There are 4 nested groupings, the coarsest first. Each group lies inside one group of the grouping before and may be the whole of it. The rows also spread widely along 15 directions, which tell nothing about the answers.
(in the rows, 128 means zero)
Some rows, each with its group in each grouping after it:
[111 124 142  98 152 122 142 122 126 127 107 156 149 170 133 164 108 101
 139 129 123 103 140 147 135] => k271 Sisu Lusip mufo
[123 117 149 158 136 154 150 119 143 154  92 133  69  93  70 154  94 101
 147 136  98 151 136 166 149] => k104 Kot gaz bufeb
[ 90 122 143 127 138 146 131  85 141 131 119  99  74 150  75 104 126 131
 108 154 117 119  84 137 110] => k271 pevar Vuf Tila
[132 122 118 152 128  60 171 168 137 132  93 143  73  85 134 106  56 128
 160 202 185 148  60 159 107] => k271 Sisu Lovot pumu
[ 82 136 146 142 104 106 109 124 113  96 127 156  97 111 119 138  95 119
 131  97 118 157 128 126 108] => k271 Sisu Lusip dak
[110 131 166 121  59 192  98 137  80 114 112 119  99  65  66 133 171 116
 122 130 108 142 173 113 142] => k271 pevar Mema zik
[112 129 169 187 134 148 131  89 191 127 165 105 108  67 131 150 174 124
  99  87 121 121 105  99 148] => k104 nad tonim kog
[124 156  60 142 142 105 120 136 103 116 105 173 162 171 135 136  88 123
 132 154 133 151 133 146 103] => k271 zit kovi bog
[ 97 119 127  71 103 176 140 155 133  93 110 135 155  68 134 107 168  92
 180  83  80 138 209  93 157] => k104 Kot kal Lelu
[108 131 173 148 143 130  87 131  91  80 161 121 144 174 134 127  99 120
 130 110 123 120 100 120 117] => k271 pevar Mema dok
[101 152 116 123 118 147 130 114 137 108 107 148 142 104 117 122 145 115
 147 112 115 110 163 113 120] => k104 Levul nis Buves
[ 73 122  87 152 124 135 125 156  48  92 140 165 173 119 125  99 161 133
 142 186 138 160 136 117  72] => k271 Sisu norap Rigo
[134 102 175 163 245 114 126 116 144 132 151 156 183 208 137 144 115 154
 128 129 154  84  80 176  97] => k104 Levul kad neloz
[104 105  94 122 142 165 133 112 102 136 151 103 149 123  91 114 148 134
 104 127  76 160 141 129 121] => k104 Kot gaz Fazi
[111 111 171  75 106 149 105 148 106  77 162 100 140 103 132  98 150 138
 108  93 113 144 137  90 127] => k271 Sisu norap Ked
[113 130 160  49 141 121 177 127 130  98 116 124 159 170 158 145 116 136
 152 169 142  42 140 103  93] => k271 Sisu Lovot vafo
[143 118 131  65 114  98 152 157 111 135  87 120 114 105 114 108 106 119
 107 157 164 146 127 149 142] => k104 nad tonim Leba
[ 87  95 129 103 170 108 178 148 107 116 125 131 160 160 156 143 104  85
 180 171 114 132 120 135 135] => k104 Rufe Lel zilot
[144  93 162 147 191 124 147 155 127 135 133 119 169 142 142 127  97  94
 167 132 147 101  97 165 167] => k104 Kot kal Lud
[121 107 104 146 105 106  92 126  79 135 181  84 157 123 141 140 168 159
  80 133 145 114  81 111 130] => k271 zit paf bes
[193 143  91 133 120 129  90 157 127 147 103 117 111 145 112 148 103 147
 115 138 129 130 109 139 161] => k271 zit Nebu Rumog
[121 144  86 135 149 140 133 120 150 138  78 155 118 150 104 139 100  86
 156 134  98 144 139 143 156] => k104 Levul kad neloz
[111 167 115 113 136 148 109 121 181  97  73 139  77 161  99  85 122 105
 127 138 137 126 103 116 133] => k271 Sisu Lusip mufo
[136 114 175 115 128 204 181  95 101 174 110 120 115  52  23 129  98 164
 137 134  92 109 202 186  81] => k104 Kot kal Lud
[115 123 159  81 111 148 107 160 104  83 133 136 159  95 127  89 150 140
 141  95 132 121 159 112 115] => k271 Sisu Lusip dak
[116 172 130  84 128 118  96 141 167  55 104 193 174 136 169 103 137 123
 117  68 150 141 171 105 110] => k271 zit Nebu Rumog
[ 63 112 143 117  85 123 137 149  63 122  75 158  72  97  76 130 122 108
 173 161 130 139 156 150 109] => k104 Kot kal Lud
[105 131  59 135 129 130 148 101 167 143 117 142 180  76 142  84 173 102
 150 109 131 112 135 132 149] => k271 Sisu norap Rigo
[170 142  79 161 143 125 147 181 166 126 105 156 134  61 138  76 118 149
 153 175 166 171 109 138 110] => k271 zit Nebu Rumog
[181  84 125 105 188 146 123 191 124 144 153 138 192 136 158 167 172 176
 154 120  88 134 151 137 144] => k104 Rufe Lel zilot
[102 100 130 139 153 148 195  43 153 185 158  95 152  60  84 117 115 139
 114 113 101 108 131 166 103] => k104 Levul kad neloz
[128 146 125 227 117 116  61 160  83  96 152 144 131 133 148 158 112 127
 152 119 135 124  89 112 137] => k271 Sisu norap Ked
[ 69 104 101 178 107  70 100  97 136 163 118 148  89 108 124 158 150  84
 116  90 134 150  74 160 180] => k271 Sisu Lusip mufo
[120 114 124  64 141  98 178 127 143 125 129 154 190  99 163 122 148 142
  93 139 161 127 147 135 101] => k271 Sisu Lovot vafo
[117  96 103  83 141  97 158 158 131 134 106 144 165  69 137  68 145  93
 118 125 158 191 130 159 157] => k104 nad tonim Leba
[117 101 163 142 157 136 134 171  72  83 198 112 222 132 184 141 138 111
 130 156 147 115 109  97 126] => k271 Sisu Lusip mufo
[116 135 190 213 119 155  62 196  91  76 131 164  89 122 129 172 136 145
 225 121 111  92 124  98 116] => k271 Sisu Lusip dak
[105 100 152 182 129 129 104 101 112 151 157 149 120  88  98 174 128 109
  74  78  99 204 124 165 157] => k271 Sisu norap Ked
[120 118 175 160 142 125 122  98 182 153 127 150  77 134 129 234 135 117
 115  99  95 128 122 136 160] => k271 zit paf bes
[167 166  36 187 126 152 101 144 152 140 106 151 122 104 117 121 136 151
 145 140 105 148 126 120 132] => k271 Sisu norap Ked
[145 172  90 133 125 158 109 121 176 119  89 134  88 138  97 113 123 139
 115 136 117 125 122 110 124] => k271 Sisu Lusip dak

New rows. What belongs after each?
[169 123 191 120 162 166 134 172 112 105 151 154 177 141 156 215 113 132
 129 140 105 134 175 116 130] => k271 zit paf bes
[152 123 162  95 143 172 127 160 124  97 136  89 147 158 138 141 130 109
 137 153 116  96 120  89 164] => k271 Sisu Lovot vafo
[142 111 211 127 175 224 127 132 146 104 169 104 151 114  99 120 164 164
 137 116  94  91 147 107 105] => k271 Sisu Lusip dak
[134 115 136  76 146 124 123 169  96 119  98 171 148 152 118 149 145 146
 107 157 141 151 157 143 112] => k104 Levul kad neloz
[179 123 122 125 160 190 141 171 123 124 136 108 115 112  87 103 109 183
 136 183  93 161 128 121  91] => k271 Sisu Lovot vafo
[123  89 133 124 154 125 136 155 108 138 138 131 158 124 137 147 149 123
 142 131 122 126 130 142 147] => k104 Kot kal Lud
[ 97  96 162 107 143 127 134 168 138  93 127 142 152 102 157 115 199 119
 141 136 154 118 128 110 135] => k104 Kot gaz bufeb
[145 174  98 203 128  95 122 155 199 119  86 223 135  62 179 141 155 133
 169 131 178 120 132 131 117] => k271 pevar Mema dok
[ 94  98 107 153 165  93 134 135 152 121 155 155 164  86 158  96 154 127
 129 105 136 176  99 135 121] => k104 Levul kad neloz
[185 146 145 131 159 170 156 149 163 118 135 120 155 108 138 143  82 125
 138 140 114 119 142 116 138] => k271 Sisu Lusip dak
[140 128  77 134 134 129 140 133  82 147 106 113 175 108  91  78  85  79
  86 169 168 176 107 168 158] => k104 Levul kad neloz
[129 108 238 108 176 214 164 125 193 105 133 123 125 101 113 132 136  84
 159 115  87 127 157 122 157] => k271 pevar Mema dok
[117 139 162 135 172 140 126 132 168  86 130 149 154 146 150 127 143 103
 103 132 154 134 112 105 133] => k104 Levul kad neloz
[ 68 121 148 142 130 118 101 124 102  85 154 138 140 129 131 111 169 145
 112 124 148 123 106 103  87] => k104 Levul kad neloz
[158 102 112  99 135 139 149 145 114 154 143 103 147 110 125 162 124 146
 118 146  94 138 141 124 140] => k104 Levul kad neloz
[ 51 142  98  98 115 145 154  69 127 133  71 129 141 127  77  73 188  63
  85 161 174 113 132 138 139] => k104 nad tonim kog
[143  94 113 157 141 150 105 168  78 131 164  95 144 124 114 117 131 153
 156 151 103 144  98 128 129] => k271 zit Nebu Rumog
[166 126 114 146 163 142 149 125 175 144 133  99 121 113 124 106  85 137
 155 131 110 115  91 138 141] => k271 Sisu norap Ked
[162 149 140 176 130 180 149 131 126 119 161  74  88  95  98 158  38 141
 142 146  58 165 125 102 120] => k104 Rufe Lel zilot
[140 126 141  98 183 136  74 133 136  81 151 115 141 181 106  31  78 151
 110  64 104 179  92 152 108] => k271 pevar Mema dok
[ 75 128  61  83 157 134 157 125 174 114  73 146 108 134 104  30 160 133
 177 152 120 129 125 129  90] => k104 Kot kal Lud
[112 181  77 146 127 131 134  85 133 127  85 158 145 141  97 118 110 115
  83 143 158 117 143 143 103] => k104 Kot kal Lud
[136 127 113 172 151 146 117 128 134 148 120 127 138 116 110 130 155 127
 147 126 125 105 116 139 148] => k104 nad tonim Leba
[186 137 131 107  94 138 125 191 116 128  99 130 146  69 141 142 126 126
 144 150 161 118 152 123 164] => k271 zit paf bes
[129 148 162 186 127 180 106 115 138 143  80 140  95 106  62 107 150 113
 156 153 160  77 113 160 138] => k271 pevar Mema dok
[ 90 145 104 139 184 162 157  79 119 104 158 143 218 168 131 122 129 140
 132 140 103  88 153 113  60] => k104 Levul kad neloz
[ 83  88 156 105 148 108  92 154  87  92 155 130 138 168 139 133 156 130
 118 115 119 152 103 114 126] => k104 Levul kad neloz
[125 114 153 144 186 155 138 193 167  92 102 154 107 155 146 123 134 104
 215 181 121 133 104 115 139] => k271 zit kovi bog
[ 65 144 117 166 108 115 123  74  95 121 138 148  87 144  93 171  79 158
 155 109  69 114 136 130  58] => k271 Sisu Lovot vafo
[158 148  63 174 114 116 103 143  88 150 126 122 119 141 114 152 100 164
 124 170 131 112  95 133 112] => k271 Sisu Lusip mufo
[114 119  68 147 131  78 104 140 126 142 112 161  96 154 135 149 126 143
 150 136 101 162  97 146 123] => k271 pevar Mema zik
[185 110 110  99 132 132 102 162  98 143 146 120 156 136 127 157 127 159
  90 124  99 165 137 140 146] => k271 pevar Mema zik
[109 154 207 200 157 177  83 101 166  85 141 115  52 144  74 117 131 162
 104 128 134 112  74 102  85] => k104 Levul kad neloz
[137 132 106 189 120 131 112 109 115 155 152  98 129 116 118 152 137 162
 129 148 135  79  88 126 117] => k271 zit paf bes
[148 124  75 106 185 117 130 140 155 157  74 163 121 169 102 111 112 157
 166 131 104 136 127 182 120] => k104 Rufe Lel zilot
[186 169  99 155 149 117 107 161 174 122  88 155 126 136 144 137 108 136
 129 144 163 115 107 124 145] => k104 Levul kad neloz
[149 157 183 110  89 103  95 153 123  69 160 135 157  62 164 123 144 171
  48  75 186 145 145  92 103] => k104 nad tonim kog
[ 96 125 131 134 140 135 148  66 152 148 129 109 155 113 107 119 159 105
  79 130 160  91 105 137 139] => k104 Levul kad neloz
[ 92  92 157 120 106 115 129 146 162 123 138 110  72  73 144 131 192 150
 158 133 127 115  94  96 129] => k271 zit paf bes
[125 111 205  74 138 137 143 107 117 128 129 100 170 125 111 100 136 136
 107 123 191  32 116 154 120] => k271 Sisu Lusip mufo
[122 123 117 150 144 147 127 131 127 139 112 141 101 112  85 129 110 129
 136 138 100 170 128 146 122] => k104 Levul kad neloz
[165 177  87 158 142 172 104 145 143 104 107 121 120 152 110 120  86 131
 156 142  96 123 128  98 130] => k104 Levul kad neloz
[136 145 158 172 190 181 133 134 136 128  79 154 131 207 108 185 100  87
 217 159 108  38 143 144 152] => k104 Kot kal Lud
[128 110 165  82 145 183 164 176 121 109 108 104 120 103  98  82 182 161
 147 219 153 108 128 108  95] => k104 Rufe Lel zilot
[122  96  98  90 145 109 119 148  74 141 130 134 179 136 122 115 122 159
 169  98 100 121 151 167 116] => k104 Rufe Lel zilot
[100 162  95  96 101  94  90 137 129 106  61 205 184 108 148 105 165 111
 167  55 165  91 185 151 145] => k104 Rufe Lel zilot
[ 87 159 103  89 145 144 169  88 167 107  83 129  92 188 103 102 125 115
 115 211 129 111 108 106  81] => k271 pevar Mema zik
[123 118 141 120  99 131 125 147 151 119 119 120 132  63 142 111 169 108
 137 120 157 121 121 113 165] => k271 zit Nebu Rumog
[135 143 121 123 133 139 132 175 117  75 140 138 195  90 165  90 136 117
 129 147 163 143 138  91 122] => k104 Levul kad neloz
[123 154 119 152 126 150 109 110 108  98 158 104 127 177 124 169 119 142
  84 157 106 116 105  80 109] => k271 Sisu Lovot vafo
[161 126  89 141 114 117 127 151  84 142 141 104 190 107 146 132 125 127
 122 156 161  94 108 129 154] => k271 Sisu Lovot vafo
[154 138 119 156 164 145  92 156 162 108 111 111 136 118 113  39 119 121
 160 110 158 118  77 136 156] => k104 Levul kad neloz
[173 184 143 139 131 188  95 116 195 107 102 137 123 109 100 115 150 137
  76 101 144 116 140 107 145] => k271 Sisu Lovot vafo
[120 143  80 106 107 157 140 112 104 132 120  77 129 141 105 124 143 125
 126 166 102  91 131  91 130] => k104 nad tonim Leba
[170 135 107  96 116 143 104 161  52 146 100 123 112 191  91 199 107 176
 146 161  83  95 166 131 115] => k104 nad tonim kog
[154 130 137 148 110 170 123 125 116 143 139 100 121  87  94 138 144 151
  97 151 128 117 123 120 131] => k271 Sisu norap Ked
[120 115 197 113  92 152 117 136  84 105 154  88 128 102 119 137 158 155
 127 143 151  56 122  99 114] => k271 Sisu norap Rigo
[124  73 159 122 193 124 114 135 111 114 203 102 167 151 138 112  93 145
 114  81  84 188  93 150 121] => k271 zit paf bes
[138 152 156 126 156 106  78 126 198 112  75 163  51 179 114 146  86 138
 163  64 109 107 108 143 142] => k104 Levul kad neloz
